Each cloud of rows lies close to a flat space through zero, with a little noise off it, and is much wider in some directions of that space than in others. After each cloud: how many dimensions does that space have?

-0.86,-0.68,0.35,1.97,0.78,0.18,-1.33,-0.91,2.90,0.68,1.14,-1.17,0.66,0.66,-2.14,1.58,-0.53
0.04,0.99,-0.66,0.70,0.95,-0.12,-4.23,0.34,-0.83,0.85,0.87,0.58,0.74,1.50,0.90,-2.03,-2.15
-0.57,0.09,-0.24,0.40,-0.15,0.40,-1.57,0.09,0.64,0.05,0.09,0.30,0.75,0.27,0.72,-0.19,-0.62
-0.41,0.12,-0.88,0.26,1.11,-0.17,-4.05,1.35,1.03,1.25,1.41,-0.42,-0.01,1.52,0.48,-1.27,-2.61
0.00,1.14,0.38,1.59,0.61,0.38,-2.69,-1.37,-0.42,0.31,0.05,-0.07,1.55,0.45,-0.32,-1.35,-0.18
-0.24,-0.67,0.54,0.59,-0.63,0.16,2.69,-1.15,0.80,-0.81,-0.39,0.74,0.31,-0.76,-0.91,2.46,1.41
-0.57,0.16,-0.21,0.37,-0.05,0.50,-1.81,0.22,0.58,0.02,-0.14,0.06,0.89,0.13,0.85,-0.61,-0.57
-1.56,0.67,-0.73,3.07,1.35,0.58,-8.38,-0.03,2.03,1.95,1.53,-1.13,2.14,2.88,0.11,-2.11,-3.94
0.03,0.18,0.13,-0.59,-0.86,0.42,0.81,-0.03,-0.87,-0.60,-1.17,0.13,0.29,-0.74,1.06,-0.67,0.87
-0.14,-0.03,-0.45,-0.81,-0.50,0.20,-0.42,0.90,-0.42,-0.03,-0.44,-0.04,-0.21,-0.04,1.28,-0.93,-0.36
0.76,0.35,0.99,-0.04,-0.21,0.01,2.68,-1.35,-0.96,-0.67,-0.89,-0.20,-0.02,-1.21,-0.92,0.39,2.24
0.20,-0.13,0.48,1.00,0.40,-0.36,0.92,-1.10,0.33,0.13,0.48,-0.03,-0.05,0.23,-1.84,1.36,0.41
0.90,0.94,0.89,1.44,1.21,-0.34,0.95,-2.35,-0.42,-0.32,0.74,1.53,0.83,-0.33,-2.08,1.44,1.19
1.40,1.49,-0.09,-1.58,-0.28,-0.20,0.55,0.22,-3.92,-0.50,-1.18,0.94,-0.27,-0.57,1.87,-2.80,0.74
-0.21,-0.78,-0.01,0.46,0.32,-0.42,0.64,0.04,1.11,0.43,0.76,-0.57,-0.72,0.52,-1.48,1.42,-0.34
-1.12,-0.42,0.45,2.21,0.30,0.59,-1.49,-1.32,2.69,0.08,0.66,-0.19,1.57,0.30,-1.32,1.72,-0.20
-0.76,-0.38,-0.67,0.70,-0.13,-0.12,-2.21,0.75,0.49,0.64,0.54,-0.10,0.06,1.44,0.26,-0.05,-1.90
0.35,0.15,-0.04,-0.74,-0.16,-0.06,0.85,0.18,-0.70,-0.35,-0.27,0.51,-0.23,-0.48,0.52,-0.23,0.44
-0.26,1.09,-0.37,1.85,1.15,0.07,-4.97,-0.43,-0.23,1.06,0.93,0.18,1.49,1.70,0.12,-1.78,-2.15

6

1.80,-0.76,-0.33,-0.26,2.17,2.57,2.05,-1.94,-0.26,-0.52,-0.17,-2.73,-0.44,1.34,-3.09,-0.65,-0.54
0.24,1.11,0.02,-1.35,-1.90,-2.79,-0.71,-1.01,-0.86,-1.05,1.98,1.01,2.04,0.84,-2.85,2.02,2.00
-0.17,-1.01,0.18,0.95,-0.10,0.63,0.66,0.80,1.24,0.98,-1.08,0.78,-0.52,-1.10,2.51,-1.93,-0.61
0.65,-0.34,0.22,1.06,0.05,-0.22,0.71,-0.66,1.53,-0.13,-0.11,3.10,0.66,0.91,0.39,-0.97,0.38
1.00,-0.15,-0.10,-0.64,-1.40,-1.52,1.13,-0.67,0.35,-0.48,0.81,0.30,1.24,0.09,-1.45,-0.79,0.86
-0.49,0.91,0.47,0.22,-2.55,-3.69,-1.04,-0.23,0.99,-0.74,1.18,4.72,2.20,0.76,0.14,0.96,2.11
-1.30,0.55,0.33,0.90,-1.59,-1.90,-1.12,1.27,0.93,0.52,-0.10,3.53,0.79,-0.31,2.39,0.27,0.66
-1.96,1.11,-0.38,-0.83,-1.04,-1.36,-2.83,1.98,-1.48,0.13,0.51,-0.97,-0.18,-1.51,1.88,2.37,-0.01
-0.98,0.91,0.43,0.52,-1.11,-1.76,-1.21,0.40,0.58,0.08,0.19,3.39,0.93,0.26,1.12,0.94,0.71
0.32,0.12,-0.15,-0.09,0.41,0.32,-0.14,-0.63,0.15,-0.28,0.09,0.45,0.22,0.41,-0.78,0.18,0.13
-0.82,0.95,0.16,0.12,-0.02,-0.62,-1.46,0.23,-0.06,-0.41,0.00,1.53,-0.04,0.37,0.58,1.56,0.15
-2.93,2.43,0.20,-0.74,-5.00,-6.57,-4.02,2.68,-0.50,-0.22,2.09,4.40,2.46,-1.77,2.40,3.32,2.64
-3.09,1.65,-0.09,-1.19,-6.26,-6.60,-3.42,3.66,-0.98,0.29,1.98,2.28,1.95,-3.51,3.37,2.11,2.06
-1.33,1.13,-1.23,-2.89,1.06,1.10,-2.28,1.11,-4.42,-0.43,0.94,-8.44,-1.52,-1.70,-2.40,3.87,-1.16
0.73,0.66,0.76,0.81,-0.49,-1.56,0.04,-2.14,1.72,-1.19,0.86,5.51,1.87,2.95,-1.85,0.55,1.80
0.07,-0.32,0.51,0.69,-2.52,-2.61,0.30,0.29,1.59,0.16,0.37,3.75,1.47,-0.34,1.37,-1.37,1.34
-0.51,0.74,0.18,-0.50,-2.36,-2.99,-0.67,-0.06,0.40,-0.41,1.19,2.62,1.57,0.36,-0.33,0.71,1.65
0.46,-0.12,0.40,0.04,-2.27,-2.53,0.73,-0.56,1.28,-0.28,0.72,3.01,1.66,0.30,-0.42,-0.54,1.65
-1.60,0.87,0.07,-0.98,-5.51,-5.90,-1.62,2.10,-0.11,0.13,1.76,2.42,2.25,-2.56,1.97,0.79,2.31

4

-0.88,0.45,-0.65,0.31,-5.56,0.98,-2.52,1.24,-3.70,0.12,0.15,0.16,1.54,3.07,0.83,-4.57,0.17
-0.97,2.24,-0.18,-1.27,4.66,1.73,1.04,-1.84,-2.42,2.66,-3.18,0.51,-1.27,-2.44,1.27,3.50,-0.14
-0.15,0.49,0.37,1.20,-1.10,-0.06,-1.09,-0.11,-0.94,0.12,0.81,-0.76,1.73,-0.11,0.44,-0.49,1.24
0.81,-0.50,0.72,1.45,0.98,-1.30,0.63,-0.30,2.45,-0.55,1.16,-0.77,0.77,-1.53,-0.44,1.64,0.79
0.41,-2.49,-1.14,-0.38,-8.07,-0.28,-3.97,2.81,-2.61,-2.35,2.71,0.07,1.87,5.95,0.20,-6.91,-0.70
-0.62,0.26,-1.29,-1.09,-2.46,1.01,-1.65,0.78,-2.77,0.24,-0.61,0.81,0.38,2.21,0.89,-2.42,-0.64
0.88,0.00,1.51,2.15,1.88,-0.98,2.57,-0.86,2.17,1.00,-1.47,-0.77,-0.55,-2.96,-0.08,3.40,0.11
-1.33,2.20,-1.11,0.22,-0.15,0.75,0.53,-0.05,-0.01,0.90,-1.31,0.96,0.56,-0.85,0.29,-0.19,0.33
-0.32,0.88,0.20,-0.41,2.44,0.17,0.47,-0.79,0.65,0.20,0.17,-0.06,-0.20,-1.40,-0.27,1.43,0.64
0.61,-0.50,1.07,0.27,1.43,0.00,1.22,-0.59,-0.14,0.90,-1.46,-0.35,-1.33,-1.00,0.20,1.86,-0.59
-0.74,0.74,-1.40,-1.33,0.60,0.18,0.13,0.32,1.62,-0.73,0.61,1.13,-0.20,0.35,-0.78,-0.81,-0.10
1.01,-0.25,1.12,2.42,1.08,-1.58,1.68,-0.38,3.27,-0.15,0.32,-1.00,0.72,-2.51,-0.40,2.59,0.82
1.56,-1.81,1.76,2.62,-1.93,-1.58,0.38,0.35,1.14,-0.48,0.77,-1.51,0.83,-0.29,-0.06,0.37,0.34
0.52,-3.90,-2.43,-7.67,-0.49,1.75,-5.75,1.41,-5.99,-2.65,2.93,1.01,-2.22,7.81,0.33,-4.85,-2.80
0.47,-1.03,-2.12,-2.40,2.46,-0.63,0.32,0.57,2.64,-1.26,0.69,1.42,-0.87,0.32,-0.47,1.11,-1.32
0.42,-1.48,0.68,0.81,-4.73,-0.40,-1.11,1.23,-0.68,-1.13,1.21,-0.47,0.46,2.66,-0.50,-3.71,-0.22
0.26,0.87,1.53,3.22,-0.16,-1.12,2.37,-0.42,3.18,0.35,-0.30,-0.77,0.63,-2.80,-0.74,1.54,1.14
0.49,-1.65,-0.97,-4.08,3.78,0.56,-0.68,-0.32,-0.87,-0.70,0.27,0.66,-2.49,1.38,-0.10,1.14,-1.80
-0.59,0.09,-0.65,0.84,-5.52,0.18,-1.69,1.46,-1.22,-0.70,0.75,0.35,1.59,2.66,0.04,-4.49,0.12

6

0.50,2.20,-0.24,3.19,-2.45,2.02,-0.10,-0.57,-3.14,-2.42,2.41,1.09,0.38,-3.19,-1.14,-1.18,1.62
0.82,-0.19,-0.83,-0.65,-0.28,-4.35,-1.79,-1.94,1.26,0.30,1.14,-1.73,1.44,-0.35,1.51,2.24,-0.09
0.30,0.38,0.09,-0.92,-0.40,0.52,0.25,0.02,-0.55,0.42,1.37,0.25,-0.79,0.53,0.29,-1.14,0.83
2.60,1.72,-2.77,0.61,-0.57,-4.01,-2.32,-1.31,0.01,-0.04,4.29,-1.47,2.65,-1.56,3.51,0.76,1.87
-0.16,-0.28,0.68,0.12,0.21,-0.61,0.64,-0.30,0.17,-0.06,-2.63,0.74,0.77,-0.81,-0.43,1.77,-1.29
1.84,1.32,1.45,0.75,-0.21,3.50,2.90,3.01,-2.58,0.45,-2.70,4.31,0.91,-1.59,0.11,-0.46,-1.30
-1.67,0.08,-0.99,1.36,-2.03,-3.16,-2.92,-4.40,-0.11,-1.76,3.36,-2.07,0.39,-1.45,-1.59,2.96,1.85
-2.42,-1.81,0.38,-1.74,2.68,4.01,1.46,2.43,1.99,1.03,-2.24,-0.48,-3.15,3.91,-1.02,-3.36,0.09
2.42,0.41,-2.65,-0.36,-1.22,-6.63,-1.83,-4.02,-0.16,0.21,4.43,-3.83,2.09,-0.89,1.94,1.47,-0.90
0.97,-0.63,-0.14,2.12,1.18,4.01,-0.61,5.12,0.10,0.78,1.68,0.33,-0.25,1.34,-0.27,-2.92,-0.10
3.95,3.41,-2.61,0.72,-1.20,-1.74,0.73,-1.04,-2.37,-1.07,3.37,-0.81,1.79,-2.71,3.88,-3.26,1.11
-0.67,0.49,2.08,4.08,-0.66,4.61,-0.18,3.43,-1.19,-1.93,-2.29,3.37,0.61,-2.49,-2.30,0.37,0.33
1.69,0.74,1.90,3.85,-1.74,3.59,-0.44,3.70,-2.68,-0.94,0.63,2.79,1.07,-2.53,-1.79,-0.08,-0.53
-0.22,-0.26,0.22,-0.74,0.58,-2.98,1.12,-2.26,0.58,0.42,-4.89,1.52,2.51,-1.64,0.45,4.85,-2.14
0.61,0.01,0.62,0.27,-0.28,-0.49,-0.87,0.87,-0.15,0.63,0.39,1.28,0.99,-0.31,0.16,1.81,0.13
-2.39,-1.96,-4.19,-0.57,2.51,-3.80,1.93,-5.48,1.49,0.63,-2.38,-3.47,1.27,1.06,-0.95,3.00,-3.34
0.71,-0.10,-0.47,0.09,-0.49,0.45,-0.56,0.63,-1.12,1.12,3.10,0.44,0.12,0.73,-0.38,0.35,0.40
0.16,0.94,1.11,0.66,-0.71,3.11,1.42,1.23,-1.64,-0.88,-0.55,1.43,-1.14,-0.81,-0.67,-2.33,0.38
1.92,4.09,-0.63,2.46,-0.43,3.94,3.31,1.46,-3.54,-1.93,-2.57,4.79,1.94,-4.49,2.22,-1.93,1.59

8

-2.17,0.08,0.33,0.46,-1.35,-0.65,1.45,3.43,-3.31,-0.69,-1.99,2.38,0.08,3.87,-0.77,-1.31,0.14
0.50,0.58,-0.99,-1.41,-1.96,-0.64,1.23,-0.34,-0.46,9.14,2.94,-7.17,1.70,-1.92,-0.37,-2.10,1.09
2.24,-0.72,0.39,2.03,2.52,0.54,-1.69,-2.20,1.47,-3.10,0.28,3.77,0.23,0.27,1.90,0.61,-1.69
0.30,0.80,-0.04,1.49,0.49,0.44,-0.63,-0.84,-1.86,0.09,0.62,1.40,0.13,0.94,1.83,-0.61,-0.98
-1.56,-0.87,1.15,-0.84,0.85,-1.64,-0.82,-0.61,1.83,-7.58,-3.61,3.36,-2.71,-0.13,-1.36,2.94,-1.07
-2.38,2.28,-0.74,0.91,-2.63,1.05,1.90,3.84,-6.65,4.88,0.48,-1.47,1.25,3.54,0.69,-3.11,1.45
1.66,0.92,-0.78,1.44,0.77,2.54,-0.52,-0.10,-0.62,1.78,2.29,-0.17,1.47,-0.09,1.99,-0.96,0.58
-1.67,-0.91,1.17,-0.59,0.98,-1.70,-0.77,-0.62,1.49,-8.02,-3.84,4.11,-2.88,0.27,-1.26,2.78,-1.36
-1.62,0.34,0.45,-0.07,0.07,-0.29,-0.20,0.46,-0.90,-4.16,-2.19,2.40,-1.66,1.02,-0.27,1.08,-0.27
-0.06,0.48,-0.16,0.84,-0.45,0.75,0.45,1.34,-1.92,1.27,0.46,0.55,0.90,1.61,0.46,-1.13,0.37
-3.77,3.62,-1.29,-1.59,-2.85,2.05,1.46,2.94,-5.17,2.73,0.16,-4.30,-0.94,0.14,-0.13,-0.75,3.39
-0.62,-4.12,2.70,-1.09,1.44,-6.33,-0.86,-2.76,5.02,-8.68,-5.64,5.40,-3.29,0.49,-2.99,3.10,-4.45
-1.60,1.96,-0.52,1.29,-0.55,2.63,0.41,3.06,-4.52,-1.16,-0.17,2.15,0.30,2.79,1.27,-0.91,1.45
-2.80,-1.03,1.09,-2.20,-0.43,-2.00,0.46,1.36,1.35,-6.53,-4.24,2.11,-2.67,0.44,-3.06,2.41,0.06
0.28,1.39,-1.01,-1.38,-1.24,0.18,0.23,-1.69,-0.08,6.28,2.63,-6.67,0.32,-3.10,0.52,-0.70,1.09
1.56,-0.37,-0.10,-0.81,0.62,-1.06,-1.12,-4.03,2.79,2.58,1.58,-3.55,-0.27,-3.75,0.47,0.73,-0.94
-0.01,1.99,-1.36,0.40,-1.89,1.46,1.02,0.81,-3.73,8.27,3.45,-4.90,2.01,-0.06,1.29,-3.03,1.35
2.86,-0.12,-0.75,-0.48,0.25,-0.61,-0.83,-4.24,2.68,6.83,3.83,-5.59,1.31,-4.04,1.30,-0.72,-0.68
-0.15,0.15,-0.19,-0.84,-0.38,-0.05,0.14,-0.36,0.42,1.35,0.52,-2.00,-0.11,-1.13,-0.37,0.00,0.53

5

-1.01,0.11,-1.20,0.51,0.28,-1.87,-0.28,0.93,0.81,2.91,0.00,-0.06,0.96,-1.94,-1.69,2.22,-0.10
-0.41,0.79,-0.89,-0.26,0.26,1.09,0.78,-0.99,0.72,-1.39,1.45,-1.59,-1.49,-0.63,0.63,1.46,0.95
0.17,0.49,-0.10,-0.62,-0.11,2.20,-0.10,-0.32,-0.36,-1.33,0.74,-0.40,-0.93,0.49,1.56,0.02,1.11
0.34,0.61,0.94,-0.51,-0.49,1.83,0.78,-1.10,-0.71,-2.87,0.15,-0.55,-1.17,1.98,2.06,-1.79,0.59
0.05,-0.21,-0.34,-0.13,-0.09,-0.79,0.81,0.25,0.27,0.92,0.35,0.02,0.17,-0.90,-0.38,1.22,0.02
-0.62,1.41,-2.14,-0.19,0.66,2.94,0.76,-1.39,1.03,-2.57,1.71,-2.14,-2.15,-0.68,1.45,1.89,2.14
-0.59,1.06,-1.83,-0.67,0.22,0.62,1.30,-0.74,1.59,-0.01,1.41,-2.58,-0.70,-1.93,0.04,3.60,1.55
0.11,2.64,-2.23,-1.80,0.51,6.90,2.19,-3.89,0.92,-6.98,2.70,-4.40,-4.81,0.85,5.30,2.22,4.08
-0.90,0.28,-1.38,0.53,0.31,-1.27,0.65,1.13,0.84,2.01,0.10,-0.24,0.10,-2.07,-1.26,3.17,0.11
1.47,0.07,1.33,-0.70,-0.22,-1.55,0.99,-0.27,-0.70,0.50,-0.54,0.32,1.54,-0.11,-0.87,-0.97,-1.31
-0.82,1.11,-1.74,-0.13,0.63,3.48,0.08,-0.46,1.15,-1.62,1.39,-1.49,-1.59,-0.20,1.91,1.53,1.24
-0.50,1.23,-2.20,-0.27,0.73,1.48,0.91,-0.06,1.41,-1.06,1.11,-1.93,-1.02,-1.47,0.70,3.09,1.63
-2.10,-0.35,-2.04,1.33,1.15,0.39,-3.72,2.93,0.70,2.03,0.45,1.77,0.19,0.42,-0.05,1.21,0.20
-0.89,0.63,-1.52,0.27,0.41,3.53,-1.16,0.24,0.17,-2.24,1.44,-0.52,-1.73,1.37,2.94,0.41,1.33
1.58,-0.02,2.03,-1.17,-0.54,-0.14,1.77,-1.86,-0.47,-1.84,-0.62,-0.67,-0.08,0.88,-0.19,-1.93,0.00
0.56,0.82,0.21,-0.39,-0.90,6.06,-1.21,-1.88,-0.96,-5.68,1.01,-0.61,-2.46,3.38,4.86,-3.20,1.76
-0.81,-0.67,-0.37,0.80,-0.14,-0.13,-0.96,0.75,-0.25,0.60,-0.14,0.57,0.07,0.35,0.12,-0.54,-0.04
-2.30,2.15,-4.51,0.33,0.96,5.19,-0.27,-0.44,2.57,-2.30,2.77,-3.27,-3.28,-1.34,3.00,4.70,3.62
0.72,0.07,1.62,-0.36,-0.45,0.27,0.28,-0.82,-0.76,-1.75,-0.16,-0.07,-0.31,1.43,0.28,-1.79,-0.06

3
